The first 10 rows are patterns. Each new row is the sum of 3 different patterns, raised or lowered, with some noise. Before adding, each is slid sideways (what falls off one end comes back at the other) and multiplied by a number that may be negative. Names go in the order of the patterns.
In the rows, 128 means zero.
Known rows, each followed by the names of its patterns:
[118 105 149 103  86 139 146 139 165 113 107 111 124 142 126 119 131 110
 129 143 137 107 120 135 131 104 152 146 105 157 130 112 118 148 165 100]
Q_385
[115 140 149 114 125 144 128 140 107  93  85 150 159 124 110 120 156 118
 110 136 131 156 142  93 125 132 118 109 158 120 136 117 176 134 129 107]
Q_141
[120 109 140 157 118 124 119 134 141 125 125 144  99 113 119 104 163 134
 139 116 126 135  99 140 110 126 159 140 131 121 135 146 135 133 141 159]
Q_517
[137 153 140 128 167 149 120 124 131 153 126 135 140 141 104 192 132 127
 138 107 138 141 108 137 128 144 127 143 129 122 167 134 137 132  97 151]
Q_550
[111 109 141 131 119 148 129 112 125 151 115 144 123 110 119  85 120 121
 102 143  93 165 123  99 113 131 132 113 132 127 145 127 145 129 150 103]
Q_95
[123 121 164 119 128 111 142  99 137 148 128 147 142 154 104 120 109 112
  92 143 134 159 118 142 153 120 125 151 125 145 112 150 126 123  97 137]
Q_699
[144 110 118 138 155 134 154 127 146 130 110 142  68 157 138 148 148  96
 147 114 123 137  96  68 100 113 125 122 132 120 117  98 114 136 143 119]
Q_218
[135 102 106 129 131 131 132 126 135 109 126 149 125 130 134 140 103 160
 143 129 147 129 159 110 129 130 125 140 136 120 114 135 118 111 126 140]
Q_830
[ 96 151 134 142 159 128 120 146 101 125 102 126 129 138 120 145 146 144
  98 120 127  98 146 140 155 129 120 140 133 110 103 147 125 147 140 150]
Q_325
[145 113 161 123 130 130 123  99 139 145 162 141 134 150 137 146 122 152
 128 169 122 104 106 127 122 134  99 147 158 131 128 136 122 124  91 132]
Q_720

New rows. What belongs after each?
[147 156 105 115 136 155 152 124 140 147 158 140 105 139 134 130 134 139
 147 138 123 184 118 138 118 125 146 143 119 135 136 131 133 120 114 104]
Q_141 Q_550 Q_720
[137 125 149 139 169 166 169 156 156 122 151 156 175 138 133 146 164 137
 159 142 152 128 110 176 134 139 153 148 136 107 170 157 161 136 171 171]
Q_385 Q_550 Q_95
[128 124 157 100 145 146 146 132 184 132 101 152 139 107 115 168 173 104
 177 136 138 117  66 152 143 110 170 123 114 118 127 152 111 154 139 142]
Q_385 Q_550 Q_699
[145 101 118 124 122 109 144 120 118 125 136 131 107 123 103 148  93  89
 121 112 140 133  97 111  92 140 113 100 113 126 113 106 135 125 115 116]
Q_385 Q_550 Q_95
[189 160 116 123 136 173 134 165 130 140 104 219 159 126 137 143 107 127
 127 117 131 167 139 135 108 160 166 154 120 146 151 148 136 145 108 154]
Q_385 Q_550 Q_325
[108 105 122 121 106 107 112 131 143 129  91 108 125 113 122  96 121 132
 112  98 124  99 121 118  97 151 118 106 112 108 126  78 114  97 122 134]
Q_141 Q_517 Q_830
[124 142 103 123 103 205  90 128 123  84 156  73 111 119  95 171 141 171
 131 100 107 106 143 135 148 118 143 112 155 111 152 113 104  78 151 115]
Q_517 Q_95 Q_218
[163 117 126 121 109 172 176 165 130 138 134 120 120 158 170 144 141 118
 144 150 144 157 130 123 143 110 161 119 136 160 144 162 115 134 118 125]
Q_95 Q_218 Q_720
[199 106 135 107 146 182 140 151 145 136 165 202 173 163 144 159 129 153
 175 185 180 142 135 165 124 177 143 142 128 150 121 143 134 152 150 117]
Q_95 Q_218 Q_830
[ 95 138 163 143 144 148  84 141 122 162 108 171 125 132 128 116 141  78
 154 141 158 139 147 136 134 101 141 104  71 106 107 122 126 132 144 120]
Q_699 Q_218 Q_325
[112  62 158 116 121 110 112 122 134 102 126 116 149  87 113 108 116 145
  96 137 114  62 128 135 125 130 113 113 129  71 112 110 114 124  99 154]
Q_550 Q_95 Q_720
[120 137 147 134  94 118 130 111 139  93  63 111 124 141 113 141 144 125
  94 115 169 156 110 145 119 113 135 142 150 157 109 145 137  94 125  90]
Q_517 Q_218 Q_830
[117 141 148 143 117 153 155 132 135 122 111 150 140 149 141 143 119  91
 124 132 105  99 162 166 133 126 127 112 111 136 121 115 108 100 132 132]
Q_699 Q_830 Q_325
[105 130 133 105 142 145 114  96 135  69 120 135  86 150 121 165 162 111
  98  95 134 144 110 118 120 110 131 115 119  62 135 143 118  95 114 151]
Q_385 Q_141 Q_550
[156 167 100 109 143 112 109 168 124 185 129 181 170 112 135  77 145 176
 121 119 148 152 131 111  76  84 127 171 100 132 132 160 111 114 137 128]
Q_141 Q_95 Q_325
[140 101 151 143 140 170 123 129 150 131 134 114 121 112 172 136 136 150
 145 108 136 107  84 121 157 171 133 114 133 167 112  99 152 116 173 151]
Q_141 Q_550 Q_325
[102 138 128 116  93 121 103 102  77 106 132 102 173  97 106  83 105 132
 100 142 115 109 144 153 121 117  95 117  79 143 121 141 113 116 117 110]
Q_95 Q_699 Q_218
[108 157 164 151 193 146 148 140 176 153 157 152 151 162 164 181 163 133
 181 204 174 144 181 174 138 185 175 160 146 176 183 134 137 159 164 125]
Q_385 Q_218 Q_830
[ 99 124  82  94  79  71 104  89  43  70  95  93 103  85 114  65  94  65
 111  97 124  65  82  60  72  91 103  76 136 134  90  71  85  99  54  59]
Q_141 Q_218 Q_720
[160 150 162 140 125 166 120 119 142 164 161 176 130 151 150 127 152 195
 138 154 128 188 149 139 132 139 135 159 144 134 146 159 132 102 120 105]
Q_141 Q_699 Q_830
[116 165 129 154 145 146 110  94 145 170 141 125 131 143 131 135 135 129
 152 170 151 144 104 140 137 125 140 157 140 133 179 125 137  84 157 131]
Q_385 Q_550 Q_325
[123 135 148 136 143 143 146 120 131 156 112 142 141 142 128 144 134 127
 137 138 145 113 167 132 133 126 138 143 115 140 145  97 149 168 148 139]
Q_550 Q_218 Q_830
[130 114 157 117 179  92 151  89 155 153 107 151 157 165 154 105  98 107
  99 140 179 153 123 133 139 145 143 119 125 153 127 127 160 143  75 190]
Q_385 Q_550 Q_699
[110 124 140  96 147 146 163 148 110 121 128 141 135 120 117 133 136 155
 108 122 155  93 117 152  89 118 140 157 104 101 157 136 152 130 162 166]
Q_385 Q_550 Q_830
[117 116  97 112 120  89 123 118  91 118  76 128  82 109 124 105 106 106
  98  64 108 109 102  93 121 107  83 100 104 136 105 124 108  89  92  78]
Q_95 Q_830 Q_720
[143 110 159 155 165 169 133 137 137 146 144 150 147 170 180 159 137 121
 140 151 172 110 148 148 123 141 150 118 178 152 155 155 146 136 156 132]
Q_141 Q_830 Q_325
[141 168 111 110 173 137 145 106 163 157 131 127  95 108 137 143 181 118
 110 117 131 133 110 129 119 129 146 110 133 113 148 110 146  97 110 130]
Q_385 Q_550 Q_830
[ 95 136 116 162 144 157 109  83 137  82 151 101 154 138  74 113  86  97
 147  78  77 114 116  91 117 105 114  56  90 111 123 148  95 111 108 108]
Q_141 Q_218 Q_720
[136 174 134 138 163 120 143 146 148 172 149 148 154 134 197 129 132 120
 166 190  95 131 136 130 130  88 123 179 153 184 100 114 141 115 167 110]
Q_385 Q_517 Q_550
[105 108 127 138  70 110 110 124 105 126 122 115 112 102  64  98 121 112
 130  90 102 119 112  67 127 107  93  88  94 110 108  88 115  85 147  92]
Q_385 Q_517 Q_95
[125 117 146 202 132 112 127 183 165 102 138 119 188 131  68 146 163 139
 140 150 114 134 128 202 143 135 117 113 161 173 135 123 154 137 167 106]
Q_385 Q_141 Q_830
[152 156 145 109 162 110 134 156 145 107 139 159 144  93 133 141 120 149
  96 137 174 125 111 110 143  96 140 132 148  97 149  92 134 150 105 171]
Q_141 Q_95 Q_325
[122 135 119 173 120 100 128 111 147  92 106 133 126 101 104 128  98 101
  71  90 119 108  90 135  96 116  75 102  99  67 147 130 111  86 114 106]
Q_517 Q_95 Q_830
[127 128 134 158 159 163 114 164  79 115 149 112 142 120 129  87 140  80
 119 107  92  60 114 118 136  96 118 159  74 159  84 111  68  92 134 100]
Q_95 Q_699 Q_218
[ 79 113  67 135  91  91  99 114 132  90 113 119 123 113 136 136 127  94
  90 111 142 105  96 114 122 106 113 154 121 102 110  83 104  59 117  85]
Q_95 Q_699 Q_830
[183 205 163 165 187 187 169 163 196 159 163 118 146 186 135 193 148 157
 127 132 109 174 160 164 165 150 225 143 168 133 167 168 174 175 135 130]
Q_218 Q_830 Q_720
[159 143 136 108 155 142 111 172  86 160 137 135 151 125 142 164 127 124
 137 144 107 123 156 131 102 109 127 161 127 130 114 142 101  98 134 123]
Q_517 Q_550 Q_830
[108 120 103  90  57 106 132 108 112  88  96 112  64  87 126 134 109 109
  92 113 132 131 134  93 123 145 111 119 126  58 160 138 148 132 108 111]
Q_517 Q_550 Q_218
[106 107  95  93  95 131  83  52  72  91 107  66 116 110 125  88 111 117
  59  83  90  78 113 103  84 119  54  90  58  43  55  68 114  79  87  55]
Q_141 Q_550 Q_720
[121 122 121 106 129 122 150  79 148 139 112 122 126 117 147 120 129 118
 115 134 122 123  73 145 154 118 129 106 120 110 117 139 107 122 139 115]
Q_385 Q_141 Q_550
[115 110 173 134 132  92 124 134 125  76 126 142 125 135 110 129 131 110
 124 150 142  84 123 121 149  54 135 110 114 123 130  83 119 136  55 108]
Q_141 Q_830 Q_325
[142 156 112 166 132 159 149 143 119 106 162 145 159 148 115 162  92 118
 124 114  97 123 120 150 134 148 120 117 114 108 160 140 164 152 118 146]
Q_218 Q_830 Q_325
[143 124 136 116 105  99 147 136 134 128 108 124 116 142 129 117 145  97
 129 146  99 131 125 129 130  99 104 125 122 121 140 139 121 108 136 116]
Q_517 Q_830 Q_720
[116  90 126 123 137 119 119 163  78 118 148 105 146 135 110  99 138 116
  87  79 140 124 141 163 160 122 101  99  99 120 128 167 135 105 115 139]
Q_699 Q_218 Q_720
[ 95 136 120 149 135 147  98 134 132 146 125 124 120 147  92 124  74  91
 133 133 104 113 147 153  96 114 144  83 145 124 137 111 104 131 115 105]
Q_141 Q_699 Q_325
[152 147 160 120 139 124 132 115 100 146 126  85 151 121 139 122 120 119
 149 108 147 147  94 139 120 142 124 145 110 112 127 126 102 119 161 121]
Q_385 Q_699 Q_720
[139 148 130 212 109 117 141 157 195 152 160 150 154 124  88 142 181 173
 172 130 123 113 126 156 152  93 114 124 131 159 120 111 157 133 179  98]
Q_385 Q_141 Q_218
[113 113 155 114 159 149 131  86 174 112 136 129  99 150 134 162 105 134
 137 101 181 118 128 167 137 178 170 118 149 148 145 119 140 181 178 147]
Q_385 Q_550 Q_218
[102 124 152 110  61 112 117 143 125 106 114  97 179 102 107 106  85 127
  98 129 149  99 146 172 145 118 125 142  90 143 148 144 125 123 136 117]
Q_385 Q_517 Q_218
[165 150 148 114 175 176 181 165 150 177 103 191 160 132 113 101 146 155
 124 144 150 170 123 135 164 160 182 165 138 149 135 180 183 201 166 179]
Q_517 Q_550 Q_218
[117 116 156 108 161 176 183 123 115 164  86 142 157 116 118 173 113 152
 117 134 161 125 139 126 117 161 108 112 160 176 153 128 152 149 127 106]
Q_550 Q_95 Q_720
[132 125 103 110 126 104  95 139  92 111 126  96  87 124 109 113 118 134
 148  87  98  82  68  83 136  99 161 101 152 126  86 127 159 115 121  97]
Q_95 Q_699 Q_830
[152 109  98 151 166 143 191 149 112 126 152 131 172 129 164 113 133 172
 131 122 123 144 184 123 172 158 147 185 158 139 131 197 175 113 138 159]
Q_385 Q_517 Q_699
[164 156 188 142 147 158 169 158 169 149 149 132 132 164 150 146 163 140
 182 144 140 159 154 184 156 154 159 176 177 155 164 159 167 135 121 161]
Q_385 Q_95 Q_720
[115 146 138 129 153 138 126 118 156  92 144 156 179 125 122 172 129 166
 118 174 156 167 119 107 105 136 141 139 136 142 163 153 154 144 132 110]
Q_385 Q_699 Q_720
[129  97 144  85 130 115 112 132  99 107 125 132 113 140 108 115 118  96
 109 136 116 126 105 175 151  91 106 112 117  98 129 139 152 102 145 135]
Q_95 Q_699 Q_830
[171 140 146 164 153 173 166 158 137 131 161 179 161 141 185 197 192 116
 143 105 154 154 153 150 177 161 172 157 171 154 155 142 206 109 167 158]
Q_385 Q_550 Q_699
[197 140 166 190 150 196 152 158 193 180 171 171 178 196 173 201 162 122
 178 194 189 140 173 201 171 142 122 173 195 190 178 195 166 154 181 188]
Q_141 Q_830 Q_325
[ 97 181 165 125 185 109 180 121  86 134  98 155 149 109 153 139 152 130
 153 162 172 118 188 140 197 118 117 104 171 129 162 213 150 159  99 176]
Q_517 Q_95 Q_699
[120 129 141  67 120 135 112  91  75 106 145 101 127 142  97 117 136 104
 120  94 143 104 120  96 125  75  89 131 119 143 139 116 137 129  94  99]
Q_385 Q_141 Q_720
[129 135 166 152 126 179 155 162 127 134 115 170 149 101 153 149 120 182
 116 151  92 136 154 136 134 151 146 138 131 145 152 126 159 185 100 134]
Q_141 Q_550 Q_699
[128 154 125 148 148 135 147 150 117 127 154 125 129 134 173 133 118 128
 119 114 134 143 155 131 132 158 159 121 151 129 146 105 183 134 130 124]
Q_699 Q_830 Q_325
[120 140 148 182 120  99 152 120 128 130 171 119 118 119 147 113 107 141
 144 145 162 120 108 124 156 150 113 126 127 144 114 148 123 153 153 157]
Q_141 Q_830 Q_720
[129  86 132 108 125 113 121 126  97 137 129  87 107 143 128 160 106 153
 127 114 109  74 139 107 140 129 112  83 102 138 108 129  82 125 128 123]
Q_550 Q_699 Q_218
[155 134 134 110 144 116 123 174 147 145 168 159 180 152 138 170 127 204
  82 118 135 145 145 126 119 137 157 124 120 120 135 117 123 143 170 108]
Q_550 Q_95 Q_720
[149 108 116 115 106 133 100 116  89 134 142 108  91 135 168 110 104 149
 136 140 128 118 146 133 110 135 153 133 142 110 152 107 140 118 112 147]
Q_141 Q_517 Q_830
[140 133 109 127 121 147  95 149 145 171 115 104 112 110 122 134 123 125
 161 125 117 143 125 168 109 131 175  96 188  93 117 146 133 107 126 142]
Q_517 Q_95 Q_720
